There are 5 hidden switches. A switch that is on adds its own fixed numbers to the row, and there is some noise. The rows also spread widely along 5 directions, which tell nothing about the answers.
(in the rows, 128 means zero)
Some rows, each with its switches (1 for on, 0 for off) after it:
[ 91  73 138 147 117 104  77 170 184 108  86 162 132 137  97 107 157 191
 127 122 174] : 1 0 0 1 1
[109  84 108 158 131 115  61 147 185 124  96 155 183 161 134 126 156 152
 118 140 164] : 1 0 1 1 0
[122  49 161 164 108 133 133 134 122  75  79 149  37 126 104 102 160 169
 118 181 132] : 0 0 0 0 1
[144  75 127 181 131 164 130 121 108  91  93 133  58 124 106 116 158 147
 131 178 115] : 0 0 0 0 0
[119  76 142 141 127  96 122 142 141 117 110 151 103 151 126 101 170 155
  99 183 124] : 1 0 0 0 1
[111  86 126 161 119 128 109 139 174 115 123 132 149 179 117 126 156 154
 106 167 113] : 0 1 0 0 0
[137  73 154 159 133 136 122 108 129  99 102 174  87 149  99 124 155 172
 116 193 105] : 0 0 0 1 1
[105  91 149 183 115 151  97 135 166  86  86 148  83 123  58 129 141 180
 146 132 138] : 0 1 0 0 1
[142  89 139 173 136 142 138 114 123 102 117 132  87 127 109 122 161 152
 114 166 108] : 0 0 0 0 0
[115  70 154 153 150 105  80 151 159 118  97 162 131 121 116 102 161 174
 116 129 164] : 1 0 1 1 1
[131  79 124 173 131 139  99 109 128 104  76 159  81 141 112 122 158 132
 133 191 131] : 1 0 1 0 1
[121  96 129 174 131 136  77 124 173 115  93 155 127 138  95 126 136 168
 143 146 147] : 0 0 1 0 1
[120  56 163 155 131 133 104 140 149 104 102 167 108 172 106 115 152 170
 109 193 116] : 0 1 0 1 1
[122  71 129 169 119 142  87 124 156 102  73 156 102 159 116 116 143 158
 132 184 139] : 0 0 1 0 1

New rows. What belongs after each?
[ 99  73 152 157 121 121  99 154 179 100 118 147 151 162 108 126 159 175
 105 141 135] : 0 1 0 1 0
[115  74 164 165 137 123 124 155 141 103 118 117 103 127 111  97 164 162
 102 136 123] : 0 1 0 0 0
[144 125 118 197 174 181  70 101 155 136 120 157 158 147  74 158 137 146
 152 140 109] : 0 1 1 1 0
[132 126 148 184 173 131  93 106 148 128 141 153 161 122  80 147 154 137
 125 112 111] : 1 1 1 1 0
[101  86 117 178  81 159  85 123 186  79  74 167 108 182  69 157 133 165
 154 181 130] : 0 1 0 0 1
[105  57 157 170 125 131  79 148 170  88  95 145 134 144 114 126 155 169
 116 135 154] : 0 1 1 1 0
[131  99 102 178 138 155  61 115 172 125  92 161 168 167 116 145 142 157
 138 164 141] : 0 0 1 1 0
[ 84  97 151 173  92 112 101 127 189  65 103 166 134 129  63 164 158 166
 128  99 144] : 1 1 0 1 0
[152  98 102 195 178 181  64 129 117 124  78 146 100 109  94 120 153 136
 156 148 142] : 1 0 1 1 0
[102 104 127 155 136 120  91 150 177 137 117 149 145 162  99 111 153 156
 120 159 129] : 1 1 0 0 1
[ 92 114  85 164 107 140  63 146 204 130  88 162 162 192  81 140 136 154
 149 166 144] : 1 1 0 0 1
[101 112  93 181  87 141  91 125 178  84  74 150 115 142  80 153 149 146
 154 135 150] : 1 0 0 0 0
[113 120 134 188 124 135 101  92 161  93 115 151 135 136  84 165 149 123
 128 135 113] : 1 1 1 0 0
[128  89 142 161 166 124 124 158 125 136 130 115 106 123 118  93 174 138
 103 144 116] : 1 1 0 0 0
[126  60 153 180 155 158  81 148 140 102  93 141 111 130 114 110 155 161
 122 148 141] : 0 1 1 1 0
[ 97  61 188 147 121  90 120 146 151  89 117 166 102 135 102 111 169 168
  93 152 128] : 1 1 0 1 1
[125  82 148 147 157 112 104 148 142 131 107 159 115 129 108  93 166 172
 115 151 138] : 1 0 0 1 1
[ 97  93 162 153 121 104 101 133 174 101 114 174 137 153  77 136 155 172
 116 142 130] : 1 1 0 1 1
[127  62 171 152 121 109 145 125 128  91 115 149  75 141 125 100 164 166
  97 184 110] : 0 0 0 0 1
[ 91  81 170 163  65 109 119  92 183  44  96 194 106 148  67 168 145 186
 126 144 134] : 0 0 0 1 1
[ 99 113 134 172  81 115 122  88 165  69  93 175  91 134  59 166 147 153
 145 145 123] : 1 0 0 0 1
[132 122 133 184 141 135 106  93 160 107 124 140 139 123  91 152 145 156
 132 121 116] : 0 0 1 0 0
[132  82 150 191 138 162  96  96 139  83 100 160 110 143  90 153 147 144
 129 163 112] : 0 1 1 1 0
[133  89 170 187 159 151 114 136 126 100 120 135  92  93  69 120 160 174
 130 106 121] : 0 1 0 1 0
[151 138 122 193 164 157 103  86 145 126 128 139 138 117  83 149 141 147
 143 122 108] : 0 0 1 0 0
[128 128 126 161 137 103 136 103 152 125 144 142 146 145 113 135 163 136
 103 150  97] : 1 0 0 0 0
[ 97 100 135 183 108 133  83 119 198  93 106 139 157 149  93 152 138 162
 134 118 142] : 0 1 1 0 0
[ 88  86 163 166 107  95 102 126 202  89 127 139 169 151 113 139 154 165
  98 112 136] : 0 1 1 0 0
[122  63 146 174 117 147 104 140 144  79  82 145  87 116  94 119 157 176
 131 136 149] : 0 0 0 1 0
[130 104 113 148 152 114 120 141 144 143 130 128 142 150 135 101 170 142
 101 162 115] : 1 0 0 0 0
[112 100 108 156 126 122  88 148 173 129  95 153 130 150 103 115 151 163
 130 152 143] : 1 0 0 0 1
[107 114  97 159 141 139  71 145 185 153 108 153 162 186  94 125 142 149
 131 176 120] : 1 1 0 0 1
[ 95  91 190 149 125  95 115 127 182 100 137 169 148 146  77 133 153 192
 105 125 119] : 0 1 0 1 1
[ 86  72 145 160  81 124  98 142 191  83  88 162 116 180  92 133 142 174
 124 170 138] : 0 1 0 0 1
[127  95 116 174 113 148  91  90 164 106  87 172 127 182 108 149 133 147
 134 201 115] : 0 0 1 0 1
[121  80 180 173 143 118  98 114 154  95 105 168 110 107  85 124 153 185
 124 120 141] : 0 0 1 1 1
[114  69 154 182 128 135 109 134 150  88 105 134 107 133 116 118 157 151
 114 147 130] : 0 1 1 0 0
[131  96 101 201 105 184 103 111 141  77  66 143  68 129  70 151 142 154
 165 156 134] : 0 0 0 0 0
[110  89 174 151 139 103 123 148 168 121 133 142 130 143  99 106 157 182
  98 138 116] : 0 1 0 0 1
[127  49 174 169 131 122 116 125 129  74 100 150  93 116 126 114 165 163
 104 149 138] : 0 0 1 1 0
[123  79 133 160 131 141  89 133 159 114  88 170 117 153  94 117 146 184
 133 168 137] : 0 0 0 1 1
[132  75 151 150 146 128 113 126 141 120 111 168 116 154 108 111 154 175
 110 180 114] : 0 0 0 1 1
[132  91 112 166 161 147 104 163 131 146 115 121 116 155 126  97 167 130
 110 182 112] : 1 1 0 0 0
[120 120 135 160 137 111 124 106 146 122 122 157 112 131  83 132 154 155
 120 151 107] : 1 0 0 0 1
[120  73 164 179 145 148  77 128 153  98  94 164 110 139  86 125 144 173
 131 149 135] : 0 1 1 1 1
[127 113 115 170 123 135 115  96 145 109 100 164  99 148  80 146 149 146
 137 174 114] : 1 0 0 0 1
[127  96 107 164 153 151  89 148 144 147 100 144 114 166 100 103 154 144
 135 190 119] : 1 1 0 0 1
[123  74 146 153 150 117  89 150 160 132 104 142 133 144 133  89 151 172
 109 151 142] : 0 0 1 0 1
[124  86 166 172 156 126 101 124 156 112 135 149 154 138 108 132 155 161
 105 128 120] : 0 1 1 1 0
